All groups share one centre, and each spreads out both ways along 11 directions, with some noise.
Some rows, each with its group after it:
[-0.82  0.65  0.04  0.38 -0.26 -0.25 -0.66 -1.86 -0.14 -1.82 -1.37  0.94
  2.38 -0.41 -0.19 -0.07 -0.99 -0.39  0.58] -> (3)
[ 1.21  1.52 -1.78 -1.31  0.06 -1.39  0.19  0.26 -0.53 -0.19 -1.14 -0.96
 -1.37 -1.26  4.06  0.65 -0.05 -0.06 -0.55] -> (1)
[-0.52  0.91 -1.21  0.20  0.15 -0.73  1.97  1.82  1.93 -1.73  2.46 -1.35
 -1.71  2.56  2.82 -0.91 -0.91  0.24  0.95] -> (0)
[-1.68 -1.17 -1.81 -1.13 -1.01 -0.77  0.54 -0.18 -0.29  1.06 -1.66 -0.83
  1.94  0.51  5.62  1.77  0.13 -0.46  1.49] -> (2)
[-0.43  1.30 -1.87  0.73  0.34 -1.23 -1.09 -0.77 -0.85  0.07 -0.24  0.51
  1.96  0.12  3.62  3.06 -1.56  0.14 -0.84] -> (1)
[ 0.48  2.75 -0.08  0.22 -0.97 -2.76  0.44 -0.63 -0.19  1.40 -0.60 -1.81
 -2.59  1.49  2.11  1.35  0.23  1.74  0.16] -> (2)
[-1.62 -0.97 -0.57  0.25 -0.39 -0.90 -0.24  0.14 -0.40 -0.50  0.02  0.99
  3.06 -0.02  0.53 -0.22 -2.37 -0.73 -0.97] -> (1)
[ 1.37  1.64 -0.68  2.76 -2.45 -1.04  3.36  0.27 -1.57 -2.20 -4.70  0.53
 -2.59  0.67  0.57  0.73  1.61  0.32  1.32] -> (2)
[-2.33 -2.06  1.55 -1.36  0.78 -1.50  0.20  1.69  0.05 -0.62  1.26 -2.05
 -0.20  0.13 -0.43  0.36 -2.19  0.49  1.72] -> (0)
[ 1.42 -0.09 -2.03 -2.87  1.66 -1.72 -2.59  0.68 -1.44  2.05  2.21 -2.13
 -3.11  0.08  3.34 -0.07  2.02  1.84 -1.31] -> (1)
[-0.64 -0.33  0.91  0.34  1.24  1.16 -0.87  0.11  0.93 -1.95  1.11  0.63
 -1.05  1.48 -2.67 -2.72  2.59 -0.70  1.87] -> (1)
[-0.12 -0.12 -1.07 -0.61 -0.63  1.47  0.98  0.33  0.51  0.07  0.82  0.14
 -1.24  1.55 -0.30 -0.24 -0.08 -0.88  1.30] -> (3)
[-0.71  0.39  1.12  2.18 -0.58 -0.93  1.46 -1.00  2.10 -2.53 -0.06  0.40
  1.06  1.24  0.70 -0.24  1.79  0.06  0.72] -> (2)
[-1.63  1.01 -0.40 -0.36  0.54 -0.28 -1.97 -1.07 -0.11  0.34  0.77 -0.92
  0.23  2.65 -0.01  0.21 -0.80  1.04  2.11] -> (2)
[ 1.27  1.89 -1.47 -0.97  2.72  4.23 -2.39 -0.80  0.31  1.96 -1.33 -0.32
  1.55 -2.39  4.33  1.86  0.98 -0.32  1.16] -> (0)
[-0.38 -0.76 -0.83  1.16  0.85 -1.67  0.51  2.08 -0.87 -1.91 -0.05  0.08
 -1.52  0.97  2.57  1.89  0.78 -0.16  0.95] -> (0)
[ 1.97  1.34 -1.34 -0.12 -1.54  1.54  0.26 -4.37  1.35 -2.18 -0.75  1.27
  0.95 -0.76  0.84 -0.80  2.50 -0.07 -0.78] -> (0)
[ 0.67 -1.79 -1.66  0.04 -2.22 -1.72  0.19 -0.29 -2.74 -0.40 -0.51  1.42
 -1.75  1.56 -1.87  0.03  1.44  0.12 -0.89] -> (0)
[ 0.94 -1.21 -1.44 -0.15 -1.46  0.46  0.33 -2.06 -0.60 -1.31 -1.61  1.10
  2.68 -1.41  0.81 -2.19  0.52  0.41 -1.89] -> (3)
[ 0.89 -1.60 -0.23  0.93  0.89  1.70  0.26  0.23  0.35  0.52  1.44 -0.66
  0.38  0.19  1.03 -0.45  1.97  1.91 -1.14] -> (2)
[-0.51 -2.59 -0.59 -0.53  0.68 -0.52 -0.94  0.61 -1.19 -1.97  0.80  0.97
 -0.81  0.71 -0.69 -0.55  2.41 -0.92  0.86] -> (1)
[-1.93  0.40  0.11  0.46  0.22 -2.17 -0.27  0.58 -1.48 -2.47 -2.38 -0.34
  0.31  0.60  0.46  0.19 -1.88 -0.19  2.77] -> (3)
[-2.04 -0.09  1.40  0.83  0.57  0.03 -1.13 -1.81  1.21 -0.63 -0.57  0.60
  3.56  0.66 -0.19 -1.30  0.37 -0.15  0.99] -> (3)
[ 1.95 -0.37 -0.71 -1.95 -1.67 -0.86  1.44 -1.03  0.72 -0.46  1.40 -0.42
 -0.47 -1.97  0.25 -1.20 -0.31  0.41 -3.38] -> (2)
[-2.14 -1.93  1.16 -0.90  0.60  2.73 -0.70  0.08 -0.38  0.56 -1.29  0.43
  0.15  0.90 -3.12 -0.13  0.78 -1.78  4.68] -> (2)
[-1.79 -1.70 -0.49 -1.05 -0.14 -2.60 -0.88  0.36 -1.00 -2.31  0.91  0.79
 -0.24  1.25 -0.16 -0.30  0.26 -1.42  1.17] -> (0)
[-0.04 -2.00  1.17  0.36 -1.15 -0.61  1.55  0.21  0.32  0.31  0.75  0.14
  0.78 -0.86 -1.46  0.52 -0.43  0.21 -1.68] -> (1)
[ 0.64  0.01 -0.18 -0.64 -0.95  0.07  0.48 -0.75 -0.31  0.67 -1.23 -0.50
 -1.52  0.53 -0.09 -1.78  2.13  0.63  0.59] -> (1)
[ 1.77 -0.64  1.28  1.94 -0.29  0.67  1.24 -0.31  0.71  0.44  1.15  0.53
  0.81 -1.61 -1.42  1.02  0.47  1.10 -3.10] -> (1)
[-1.68  0.24  1.35 -0.04 -0.21 -1.62  0.03 -0.03  0.42  0.12 -0.86  0.07
 -1.28  1.33 -0.10  0.48  1.87 -1.25  2.26] -> (1)
[-1.88  1.20  1.55 -0.28 -0.02 -2.28 -0.03  0.42  0.56  0.16 -0.84  0.12
  0.43 -0.25  0.18  0.64 -1.30 -1.65  0.97] -> (3)
[ 0.47  1.11  1.80  2.64  1.50  0.55 -0.96  1.11 -0.08 -0.89  0.24  2.02
 -0.11 -0.47 -3.79 -0.28  0.03 -0.66 -1.08] -> (0)
[-0.11  1.77 -0.83 -0.50  0.45 -1.46 -0.39  1.43  0.16 -0.61  1.73  0.20
 -1.42  0.80  0.26 -0.19 -2.10 -0.92 -0.76] -> (2)
[ 0.37  1.43 -0.33  0.55  0.73 -1.12 -1.75  0.58 -0.86  1.71  0.49  0.42
  0.02  0.22  0.12 -0.36 -0.13  0.21 -2.05] -> (2)
[ 0.27 -1.76 -1.93 -2.80  0.25 -1.32 -0.11  2.13 -2.05 -0.80  0.37 -0.35
 -1.91 -1.31  1.37 -0.07 -1.66 -0.83 -0.39] -> (1)
[-2.17 -0.33  0.02 -1.26 -2.57 -0.97  0.58 -1.83 -0.65  0.42 -2.08  0.08
  0.67  1.20 -1.43  0.15 -1.75 -0.81  2.29] -> (0)
[ 1.14  1.30  0.39  1.31  1.57  0.84 -0.71  0.22  0.33 -2.24  0.28  0.87
  0.62 -1.13 -1.23 -2.25 -0.13  0.08 -1.14] -> (0)
[ 0.73 -0.59  0.67 -1.05  1.16  1.41  0.32  1.00 -0.07 -0.68 -0.87 -1.56
 -1.37 -1.03 -0.81 -2.95  0.77  1.31  1.23] -> (3)
[ 0.10  1.20 -0.11  2.15  1.52 -0.53 -0.79  2.32  0.12 -1.13 -0.91  1.40
  1.31  0.46  0.68 -5.40  1.11 -0.51 -1.67] -> (2)
[-0.33  2.37 -1.08  2.61  0.90 -2.35 -0.06  2.32 -1.20 -1.23 -0.77  1.07
 -1.30  1.39  2.48  2.28 -0.26 -1.00 -0.06] -> (3)
[-1.78  0.66 -0.42  0.74  0.63 -0.31 -0.29 -0.51  0.86 -1.99 -0.97  0.14
  2.03  0.79  3.04  0.09  0.32 -0.55  1.99] -> (2)
[ 1.46  0.09 -0.50  1.30  1.40  1.43 -1.14 -0.27  0.52 -0.22  1.66  0.48
  0.21  0.45  0.06 -1.25  2.08  1.35 -1.59] -> (3)
[ 0.02 -0.65 -2.38 -0.39 -0.75 -0.08  1.63 -0.56  0.41 -3.05  1.26 -0.92
  1.18  0.31  2.88  0.59 -2.83  1.25 -0.39] -> (1)
[ 0.41  1.10  0.60 -0.27  0.19 -0.85  0.67  0.26  0.41 -2.08  0.00 -0.33
 -0.64 -1.70 -0.45  0.51 -2.14 -0.27 -0.22] -> (3)
[ 0.99  1.62  0.89 -0.40  0.82  3.03 -0.02 -0.28  2.20  0.25  2.05 -1.08
 -1.11  0.83 -3.48 -3.55 -0.77  0.86  0.30] -> (1)
[ 0.48  1.81  0.39  1.13 -0.93 -2.30  0.28 -2.24  2.19 -2.92  1.60  0.47
  1.57  0.31  0.36 -2.37  0.18  0.84 -2.99] -> (2)
[ 0.20  1.63 -1.30  1.47 -0.07  0.86  0.06 -0.10 -0.97 -0.59 -1.62  0.45
 -0.39  1.33  0.93  1.44 -0.07  0.24  1.57] -> (3)
[-1.31  0.79  1.63  1.25  1.89 -1.31 -1.47  1.16 -0.16  1.00  0.81 -1.45
 -0.18  1.42 -0.46  0.57 -0.89  1.84  0.88] -> (3)
[-0.18 -1.00 -0.75  1.44 -0.08 -0.45  0.66  0.44 -0.65 -1.74  0.21 -0.14
  0.49  0.84  0.93  0.18  0.04  1.48 -0.33] -> (0)
[ 0.08  1.89 -0.02  0.59  1.93  2.01 -0.42 -0.14  1.31 -2.00 -0.21  0.39
  0.13 -0.81  1.58  1.70  0.37 -1.20  2.05] -> (0)
[ 0.20  0.11 -0.17 -0.01 -0.81 -2.76  0.65  0.90 -0.39  0.08 -0.02  0.25
 -0.96 -0.71  1.34  0.92 -0.35 -0.54 -1.62] -> (3)
[-1.05  0.36 -0.37 -1.93  0.45  3.12 -1.76 -1.53 -1.60 -0.10 -2.62  0.65
  0.90 -0.80 -2.51  1.10 -2.37 -1.51  3.86] -> (0)

New rows, each followed by its group:
[ 0.48 -1.25 -2.40 -0.98 -0.24 -2.31 -0.17  0.11 -1.96 -1.43 -0.57  0.06
 -0.26 -0.91  4.36  2.01  0.66  0.10 -0.84] -> (1)
[-0.31  2.06 -0.38  1.79 -0.60  0.05  0.49  1.01 -2.74 -0.77 -5.31  1.75
 -1.74  0.10 -0.83  2.23 -0.03 -2.22  3.32] -> (2)
[-0.84 -1.52 -2.49 -2.64 -0.46  0.74 -0.65  0.36 -1.48  1.32  0.39 -0.18
  0.52  0.07  1.60  1.53 -2.24 -1.06  0.76] -> (2)
[-1.67  1.07  0.43 -0.77  0.32 -0.14  0.57  2.71  0.81  2.64 -1.15 -0.36
 -0.66  0.77  0.93 -1.53 -0.49 -2.14  1.57] -> (3)
[-2.27  1.38  0.88 -0.91 -1.23  0.49  1.14 -1.41  0.91 -1.41 -2.04 -0.61
  0.84  0.63 -1.46  0.09 -3.32 -1.01  3.88] -> (0)
[-0.06  1.23  1.60 -1.13 -0.34 -1.20 -0.88 -1.34 -0.43  2.20 -1.84 -0.87
 -0.97 -0.94 -0.53  1.05  0.46  0.19  0.97] -> (3)
[-0.32 -0.77 -0.55 -0.29  0.00 -0.33 -0.30 -0.56 -0.90 -2.14 -0.09 -0.26
  0.08  0.40 -0.56 -0.61 -0.79  0.81  0.70] -> (3)
[-0.79 -0.49 -0.16 -1.50  0.82 -2.85  0.02  1.15  1.27 -3.22  2.69 -0.41
 -2.10  0.72  1.34 -1.22  0.87 -1.59  0.77] -> (0)
[-1.02  0.29  0.21  2.14 -1.67  0.17  0.37 -1.83  2.05  0.10  1.93  1.97
  2.11  3.09 -2.11 -1.12  0.38 -0.55 -1.13] -> (0)
[ 2.02  1.54 -0.95 -0.76  1.75  1.94  0.25  2.37  1.06 -0.57  2.39 -0.17
 -2.16 -1.00 -0.70 -2.13 -1.53 -0.67 -1.49] -> (3)
[ 0.81  0.41 -3.59 -2.61  1.32  0.23 -1.88  0.29 -1.97 -2.98  0.32  0.97
 -1.50 -1.28  2.59  1.57 -0.93 -2.24  0.95] -> (1)
[ 2.84  0.48 -0.14 -0.41  0.43  2.38 -0.04 -1.26  0.66 -0.85  0.88 -0.42
 -0.78 -1.75 -1.16 -1.84  1.12  1.10 -1.73] -> (0)
[ 0.03 -0.79 -2.97  0.80 -1.39 -1.98  0.24  0.32 -3.90 -1.15 -2.43 -0.22
 -0.99  1.93  1.70  1.59 -0.84  1.78  0.90] -> (3)
[-1.54  0.91  0.52 -0.96 -0.83 -2.22  0.94 -0.48  1.04 -1.27 -1.32  0.69
  1.57 -1.69  2.11  1.32 -1.86 -2.88  0.32] -> (1)
[-0.96  1.27 -0.30  0.80  0.45 -0.90  0.24  1.67  0.72 -0.41  0.46  0.81
  0.07  0.91  0.87  0.22 -1.36 -1.70  0.05] -> (3)
[-2.21 -0.53  0.21  0.58  0.22  0.38 -0.80 -0.39 -0.70 -0.41 -2.41 -0.38
  2.22  1.41  0.06 -1.85 -0.32  0.69  2.61] -> (3)
[ 0.50 -1.03  0.63  0.80 -0.71 -0.21  0.69 -2.38 -0.26 -2.91 -0.01 -0.82
  0.95 -0.47 -1.02  1.43 -0.58  2.53  0.37] -> (3)
[-1.36  1.42  0.05 -0.64 -0.90  0.35 -1.46 -2.83 -0.43  1.38 -2.18  0.63
  0.45  1.29 -0.72  1.80  0.41 -0.80  2.89] -> (3)
[ 1.17  1.15  1.04 -0.24  0.24 -0.72  0.62 -1.80  1.97 -2.55  1.04 -0.39
  0.05 -2.46  1.23  1.33  0.31 -0.13 -0.89] -> (2)
[ 0.92  0.67 -0.93 -1.14 -1.11  2.73  0.45 -1.50 -0.02 -0.99 -1.34  1.48
  0.43 -1.55 -2.05 -0.29 -1.50 -1.88  0.42] -> (1)
[ 0.05  0.01  0.44  0.91  0.40  1.65  0.22  1.10 -0.69  0.28 -0.68 -0.22
 -2.43  1.72 -2.79 -0.79  0.99  0.33  2.24] -> (2)
[ 0.72 -2.53  0.01 -1.97 -1.32  0.30  1.32 -2.42  1.26 -1.51  2.39 -1.23
 -2.39  1.05 -0.63 -0.13  3.60  1.35  1.07] -> (1)
[ 0.11 -1.60 -0.20  0.05 -2.76  1.67  1.54 -0.58 -0.89  2.68 -0.53  0.38
  2.48 -0.45 -3.29  0.42 -4.30  1.01 -1.92] -> (1)
[ 1.18  1.85 -0.64  0.34  0.10 -1.58 -0.07 -0.18  0.62 -0.74  0.68 -0.42
 -0.42 -0.55  2.08  0.21 -0.29  0.78 -1.74] -> (2)
[-1.68 -0.39  0.28  2.10 -1.65  0.41  1.21  0.33  1.93  1.78  3.48  0.21
  1.70  4.28 -2.94 -2.33 -2.10  1.00 -1.37] -> (0)
[ 0.00 -1.00 -0.04  1.60 -0.66  0.76  0.64  0.00 -0.76  0.48 -1.65  0.57
  0.26  0.99 -0.27  0.01  1.88  0.65  0.57] -> (2)
[-0.70 -0.16  1.99 -1.64 -1.80  0.81  2.48 -1.51  1.85 -0.16 -2.61 -0.64
  0.06 -1.66 -0.59 -0.63  0.32 -1.59  2.51] -> (3)
[ 0.58  0.88 -0.73  2.53 -0.18  0.32  0.77 -0.26  0.96 -1.36 -0.21  1.61
  1.46  0.43  1.87  0.33  1.31 -0.58 -1.24] -> (3)
[ 1.62  0.80 -0.59  2.00  0.17 -1.54  0.54 -0.27 -0.39 -3.50  1.61  0.70
 -1.90  0.11  0.50  3.38  0.56  0.51 -1.12] -> (3)
[-0.05 -0.92  0.06 -0.92  1.08  1.71 -0.80  1.13 -0.71  2.10 -0.47 -0.44
 -0.80 -0.31 -0.08  0.63  0.72 -0.48  1.53] -> (2)
[ 0.83 -1.03 -2.59  2.65  0.54  1.97 -0.80 -0.25 -1.23 -1.40  0.27  0.65
  2.15  2.21  1.39 -1.69  1.18  2.58 -0.99] -> (3)
[ 0.28  2.13 -0.47  0.24 -0.26  0.71 -0.31 -1.38  0.37 -0.70 -1.49  1.09
  0.13 -0.51  0.66  1.21  0.39 -1.41  1.14] -> (1)
[ 1.34 -0.33 -0.40 -1.39 -0.51  0.43  0.73 -0.26  0.57 -0.70  1.39 -0.44
 -1.08 -1.13 -1.18 -0.62 -0.97 -0.07 -1.10] -> (3)
[ 0.17 -0.08  0.59  0.26  0.58 -0.92  0.49  1.80  2.23  0.68  3.75 -1.36
  0.03  1.19 -0.01 -4.02 -0.67  1.66 -2.77] -> (0)
[-0.42 -0.36 -0.94 -0.94  2.45  1.17 -2.99  0.93 -1.55 -0.86  0.27  1.22
  0.54 -0.67 -0.41 -0.39  0.01 -1.42  0.84] -> (0)
[ 0.25  0.69 -2.26 -0.13  1.63 -0.63 -1.01  2.31 -0.81  1.42  0.19 -1.06
  0.20  0.90  4.67 -1.14 -0.22  1.22 -0.96] -> (2)
[-1.33  1.72 -0.05  2.10 -0.12  3.20 -0.83 -2.55  1.47 -1.17  1.04  2.33
  3.50  1.29 -3.06  2.58 -3.12 -1.37  1.47] -> (1)
[-0.03 -0.75 -0.71  1.12 -1.55  1.16  1.64 -0.45 -0.85 -1.24 -0.88  1.06
  0.72 -0.11 -1.29  2.20 -1.83 -0.43  0.35] -> (1)
[-1.54  1.05 -0.07  0.36  0.49  0.12 -1.19 -0.96 -1.49 -1.60 -3.94  0.79
  2.33 -0.96  0.64  1.01 -1.67 -1.12  2.81] -> (0)
[ 2.79  1.52 -1.38  2.08 -0.25 -2.14  1.10  0.16 -0.30 -2.87  1.10  1.45
 -2.01 -1.09  1.79  3.17  0.95 -0.21 -2.97] -> (3)
[ 1.00  0.84  0.64  1.90 -0.28 -0.19  0.46 -0.49 -0.63  0.96 -2.16  0.31
  0.36 -0.94  1.09  1.92  1.23  0.80 -0.73] -> (0)
[ 0.70  0.12 -1.26 -0.43  0.27  0.04 -0.77  0.08 -1.30  0.82  0.57 -0.88
 -2.57  1.49  0.22  1.32  1.24  1.17  1.02] -> (1)
[ 1.19  0.22 -1.55 -1.49  1.79 -0.28 -2.67 -0.92  0.11 -1.14  1.19  0.08
 -0.44 -0.64  2.29 -2.19  3.31  0.12 -1.38] -> (1)
[-0.72 -0.25 -1.08 -0.98  0.67 -0.47 -1.57 -0.35  0.41 -0.33  1.35  0.62
  2.35 -0.14  1.32 -1.27 -1.24 -0.61 -1.30] -> (2)
[ 1.34  1.04 -0.27 -0.47 -0.75 -3.27  0.20 -0.08 -0.94  2.18 -2.35 -0.43
 -0.93 -2.49  4.62  2.27  1.89 -0.21 -2.27] -> (1)
[ 0.97 -1.40  0.08 -2.62 -1.08  0.54  0.35 -2.10 -1.13 -0.78 -1.88 -0.97
 -1.25 -1.66 -1.26 -1.36  1.12  0.68  1.38] -> (3)
[-1.77  0.84  2.23  2.31  2.16 -0.57 -0.73  1.25  1.73 -0.09 -0.44  0.19
  1.58  0.78  1.20 -1.73  1.96 -0.57  0.85] -> (3)
[-1.35  0.47 -0.55  1.75  0.43 -0.11  0.27  1.63 -0.04  0.08 -1.87  0.74
  0.64  1.93  2.29 -1.23  1.36 -0.81  1.40] -> (3)
[ 2.86  2.77 -1.12  0.94  0.81  2.10 -0.05 -0.78  0.97 -1.87  0.01  0.70
 -0.25 -0.93  0.20 -2.79  1.04  0.57 -1.84] -> (0)
[-0.18  0.00 -2.10 -1.85 -0.60  1.64 -0.03 -1.74 -0.07 -0.88 -1.02 -1.06
  0.47  0.03  2.56 -0.04 -0.50  0.37  2.02] -> (0)
[-1.16  1.20 -2.45  2.30 -0.70 -0.98 -1.05  0.54 -2.92 -0.35 -3.28  1.73
  1.28  2.57  1.23 -0.22 -0.95 -0.21  0.85] -> (2)
[-2.45 -1.30 -0.67 -0.43 -1.00 -1.91 -0.44 -0.82 -0.42 -1.74 -1.12  1.47
  1.69  1.54  0.67 -0.97  0.64 -2.14  1.56] -> (3)
[ 1.20 -0.30 -1.40 -0.58 -0.87 -0.56  1.28 -0.50  1.42 -0.28  1.99 -1.19
 -0.91  0.79  3.00 -1.41  1.54  1.56 -1.84] -> (0)
[ 0.12 -1.40  0.10 -1.05 -0.84 -0.06  1.05  0.25  0.45  0.88  0.32 -0.07
 -0.18 -0.63  0.16 -0.78  0.63 -0.85 -0.56] -> (2)
[-2.46  1.48  1.63  2.67  0.50 -1.42 -2.07 -1.03 -0.50  4.52 -2.08 -0.40
  3.28  2.51  1.51  1.74  0.66  1.70  0.92] -> (3)
[-1.08 -0.20 -1.39 -0.87 -1.68 -1.66  1.77  0.41  0.74 -0.82  0.69 -1.42
 -0.57  2.50  1.64 -1.79 -1.43  0.69  0.71] -> (0)
[-0.22 -0.68 -2.96  2.38 -1.64 -0.99 -0.60 -2.80 -2.77 -2.87 -1.33  1.32
  1.30  2.73  1.08  3.43  0.17  1.91  0.82] -> (3)
[-0.11 -1.64 -0.99  0.63 -2.33 -1.64 -0.06 -1.09 -2.25 -0.69 -0.49  1.89
 -0.29  1.54 -2.60 -0.47  1.10 -0.02 -1.10] -> (0)
[ 2.23  1.70  0.23  2.29 -2.95  0.82  3.31 -1.81  1.27  0.35 -0.77  0.03
 -1.70  0.68 -1.33  1.05  1.16  1.53 -1.14] -> (0)
[-0.29 -0.28 -0.35  0.84  0.59  1.24 -0.05  0.57 -0.34 -0.67  0.30 -0.23
  0.90  0.91 -0.50 -0.54 -1.66  1.03  0.38] -> (0)
[-1.22 -0.49 -0.48  2.21  0.76 -2.27 -1.00  0.53 -1.38 -0.82 -0.46  1.40
  1.14  0.89  2.02  2.79  1.18 -0.41 -0.01] -> (1)
